There are 7 hidden switches. A switch that is on adds its own fixed numbers to the row, and there is some noise. The rows also spread widely along 7 directions, which tell nothing about the answers.
Known rows, each followed by its switches (1 for on, 0 for off):
[-53   7  37  -9  10  37  10   9   1  13 -18 -32   8  10   8   0 -35   4
  11  -1  18 -13 -18 -42  -6  37  20  11] | 0 1 1 1 1 0 0
[-37  19 -17  22  31  33  29   0 -11   5   1 -40  18   1  18 -27 -21 -13
  -9   2   6 -34  -9   3 -16   4  17   5] | 1 1 1 1 1 0 0
[-31   4  24   1  -3  26  19   3  19 -16 -22 -23  -3  17  30 -37   0   3
 -26   6  14 -13 -13   5 -20  35   9   9] | 1 0 1 1 1 0 0
[-18  -4 -16   3  19  35  33  -5  10  -8   3 -24  30   8  18 -28  -2 -28
 -22  13  -2 -31 -10  22  -9  10  27  -3] | 1 0 0 1 1 0 1
[-36  16  13  -9   5  12  20  -7  14 -19  -1 -10   0   6 -13  -6  22   0
 -19  37   3 -19 -10  28  -4   7  -2  11] | 1 0 0 1 1 0 1
[-66  -2 -12   6   4  45  21 -15   5  -6   4 -15   8  23  21 -15 -24 -26
  -3  18  21   0   3  -8 -22   3  24  25] | 1 0 1 1 0 0 1
[-24  20   1  21   9  14  10  13  32  -5   0 -20 -38  21   2 -22  12   9
 -11  17   5  -8 -22  -7 -14   8  12   0] | 1 0 0 0 1 1 0
[-38   5  14 -37  18  22  31 -13 -16 -19  -2 -27  52 -10   5 -10 -10 -13
  -7  22   3 -37   9  29  -7  18   1  10] | 1 1 1 1 1 0 1
[-65  25  -9  28  27  24  21   1   3   9   9 -24   4   3  -2  -3 -15  -1
   2  26  11 -28  -3  -6 -14  -9   2  17] | 1 1 0 1 1 0 0
[-45  20  18  -5  -2   1   2 -22  -9 -14   9 -12  -1  -6 -26   4  21  23
  -1  37   7   1  12  25 -18  20 -10  -1] | 0 1 0 0 0 1 0
[-13   2  43 -32  14  11  10   1   0 -18  -6 -34 -13   2 -28 -12   3   9
   2   2  -8  -3 -15   7  -6  42  22 -22] | 0 1 1 0 1 1 1
[-18  14  39 -15  21  17   8   0 -11   5   1 -39  -4   9 -33  -3  -8  11
  19   0  -4   1 -25 -13 -10  29  41 -12] | 0 1 0 0 1 1 1
[-51  24   3  14  29  46  23 -29  10  -4  11 -32  -1   6 -13 -13   1 -14
   7   3  11  -7  -4  24 -23   6  40  -9] | 1 1 0 1 0 0 1
[-24   5   5  -3  24  31  16 -15  -9   2   4 -36  37   2  10 -10 -12   0
  13   5  -4 -24  -7  -1  -6  23  29 -10] | 0 1 0 0 1 1 0
[ -9   9  -9 -10  11  11  29 -12 -20 -14   7 -18  30   0 -12 -19   8  -5
 -16  39  -4 -31   1  36  -7  24  -1  -2] | 1 0 0 1 0 1 1
[-30   2 -20  23  28  30  17  -3 -21   7  12 -29  21  12   4  -3 -23 -18
   4  14 -10 -14 -24  -6  -7   4  39   9] | 0 0 0 0 1 0 1
[  9 -11   6  -9  -3   9  16   5 -14  11 -20 -24   8  -4  -8 -16   3   7
 -16  11 -19 -27 -15  23   5  46  33 -24] | 0 0 0 0 0 0 0
[-13  -5 -19  26  19  23  25   5  -4 -13   3 -20  -7 -20   5 -32  -6   8
 -15  13  -7 -14  -9  -7 -35  25 -11 -25] | 0 1 0 0 0 0 1
[-61  -8   0  10   2  40  26  -7   1 -23  10 -17   4  28  40 -30  -5 -19
  -8   7  14  13   5  -6 -41  15   6  33] | 1 0 1 0 1 0 1
[ -6  15 -19  15  26   7  19   4  -6   1   1 -25  -5  -1   1 -19  21  -6
 -21  22 -13 -32 -14  33  -7  -1  24 -10] | 1 0 0 0 1 0 0
[-51  -4   3  15   8  32  13  13  11 -10  -4 -19 -29   3   1 -16 -27   7
   1   5  15   1 -16 -54 -29  21   5   0] | 0 1 1 0 0 0 1

New rows. What belongs after each?
[-28   5  33 -13   4  18  15  13 -11 -13 -13 -24 -10   2 -26 -22 -23  21
  -6   9   9  -8 -17 -41 -17  58 -20  -1] | 0 1 1 1 0 1 1
[-21  11   5 -20   1  19  20 -11  -2  -3 -11 -28   8   1 -13   1   5  -9
 -17  21   2 -32 -12  45  13  11  35  -7] | 1 0 1 1 0 0 0
[-38  -1   0   0   6  25  35   2  23 -23  -2 -12  17   5  25 -37   8  -6
 -20  23   1 -23  -3   6 -19  17 -14   7] | 1 0 0 1 1 0 1
[-30   5 -23  20  16  10  20  18 -30  30  -3 -27  26  -2 -12  -8 -27   8
 -17  31  -3 -51 -22  -2   4  12  11  14] | 1 0 0 1 0 0 0
[-29  11  48 -29   7  23  16  -9  -9 -12 -13 -35   6  14 -11 -22   8  -7
  -8  11   2  -5 -13  32 -11  33  31   4] | 1 0 1 1 1 0 1
[-29   7  -2   5   1  19  19  30  39  -2 -18 -16 -23   5   8 -23  -5   0
 -33  16   2 -27 -19 -14   2  13   8   0] | 1 0 1 1 1 0 0
[-54  23  22   6  16  29   2  -8 -15  27  -8 -33   5   5 -25  17 -19  13
  21   5  11 -16 -16 -12  -3  22  33   3] | 0 1 0 1 0 0 0
[-41   3  26 -17  -8  32  33 -10  16 -20 -13  -4  14  10  16 -25   9   1
 -11  26  12  -5   6  13 -26  35  -6   7] | 1 0 0 1 0 0 1
[ -8   5  31 -39 -14  11  15  19  37   3 -26 -19 -14   9 -15 -13   1   8
 -20  20   4 -32 -19   2  24  41  19 -18] | 1 0 1 1 0 1 0
[-42  18  27  -2   8  19  20   8  34 -26  -7 -16 -26   2 -13 -27   3  23
  -4  12  12  -2 -13 -33 -25  42 -30  -8] | 0 1 0 1 1 1 1
[-43  29  24 -12  21  22  16  -5   8 -22  11 -34 -14   6 -27 -12  10  -1
  -3  20   7  -2  -1  14 -19  11  -1   8] | 1 1 1 1 1 1 1
[-32  23  39  11  19  18  21  -8 -24 -13 -10 -35  -5  18  -6 -29  14   9
  -8  10   5   7 -16  29 -41  28   6  12] | 1 0 0 1 1 0 1
[-40   4  15 -19  14  23  14   2 -14   9  -9 -27  27   5 -34  17 -21   4
   9  28  -6 -29 -24  -9  22  13  30  12] | 0 0 0 1 1 0 1
[-44  12 -17 -10  31   4  23  13  -2 -11  26 -16  17  -9 -14   2  -3  -4
  -2  38 -10 -35  -3  -3   2  -4 -14   6] | 1 1 0 0 1 1 1
[-40  -2  18 -28 -22  16  22 -19  32 -19 -16  -8  13 -10   6   0  22  15
  -4  30   1 -20  16  29   3  27   3 -24] | 0 1 0 0 0 0 0
[-47  24  38   8   8  21  15 -11  16 -17  -7 -22 -23  24 -10 -24  25   3
  -8  19  13  15 -13  24 -35  16   9  13] | 1 0 0 1 1 0 1
[-44   1  -2   9  -9  16  13  10  10  -2  -5  -3 -12  12  -8  -7 -21  16
 -21  32  15 -13 -15 -27  -4  26 -18  12] | 0 0 1 1 0 1 0
[-46   6  14 -23 -12   3  13   1  12 -22  -3  -6   3  14  11 -10  11   4
 -17  41  11 -11   8  14   0  17 -16  17] | 1 0 1 0 1 1 0
[-14  -6  19 -52   4  18  18  -3   1   0  -9 -20  27   4 -21  -6  -9 -11
 -12  28  -9 -36 -12  17  20  23  26  -7] | 1 0 1 1 0 1 1
[ -3   2 -12  29  30  27  15  -2   4  -3  10 -34 -14  11 -11 -26  -9  -9
  -1  -4 -15  -6 -33 -10 -13  13  44 -13] | 0 0 0 0 1 1 1
[ -9   1 -11  23  19  26  25  16   0   0  -8 -32 -23   1  -2 -39 -18 -13
 -26  -1  -2 -21 -31 -19 -19  25  12  -3] | 1 0 1 1 0 0 1
[-40   9 -25  -4  23  30  23  -9   4  -7  19 -20  -5  -3  -9 -12 -10 -24
   4  18  -1 -14   2   1 -13  -5  16   0] | 1 1 1 0 0 1 1
[-14  -6  24 -35 -12  29  12  -2  38  -9 -18 -18  -4  15   1  -6   4  -5
  -1   7  -4 -11 -17   7  18  34  52 -16] | 0 0 1 0 1 1 0
[-34  -9   0  -7  -9  27  25  -9  17 -32  -5  -9   9   8   6 -31 -11  -3
 -16  28  18  -3  -4  -3 -18  34 -17   3] | 0 0 1 1 0 1 1
[-40   9   6  29  14  25   3 -13 -27   2   0 -28 -22  15 -17 -19 -12   0
  -4  10  13  14 -23   8 -39  14  20  17] | 0 0 1 1 0 0 1
[-22  -2   9  31  -7  22  15  21  10   6 -17 -11 -27   7   6 -30 -10  32
 -26  13   8 -13 -23 -35 -24  44  -9  -6] | 0 0 0 1 0 0 0
[-73   9  31 -14   2  34  11 -18  18 -23  -6 -19  -7   9  -8   1   2   1
   8  17  20   4   4  -2 -20  14   1  10] | 0 1 1 1 1 0 1
[-37  -1  19 -31   5   9  22 -11 -23 -14  -2 -20  24  14   1  -9   8 -11
  -8  24  -1 -12   1  31  -5  14   9  14] | 1 0 1 0 1 0 1
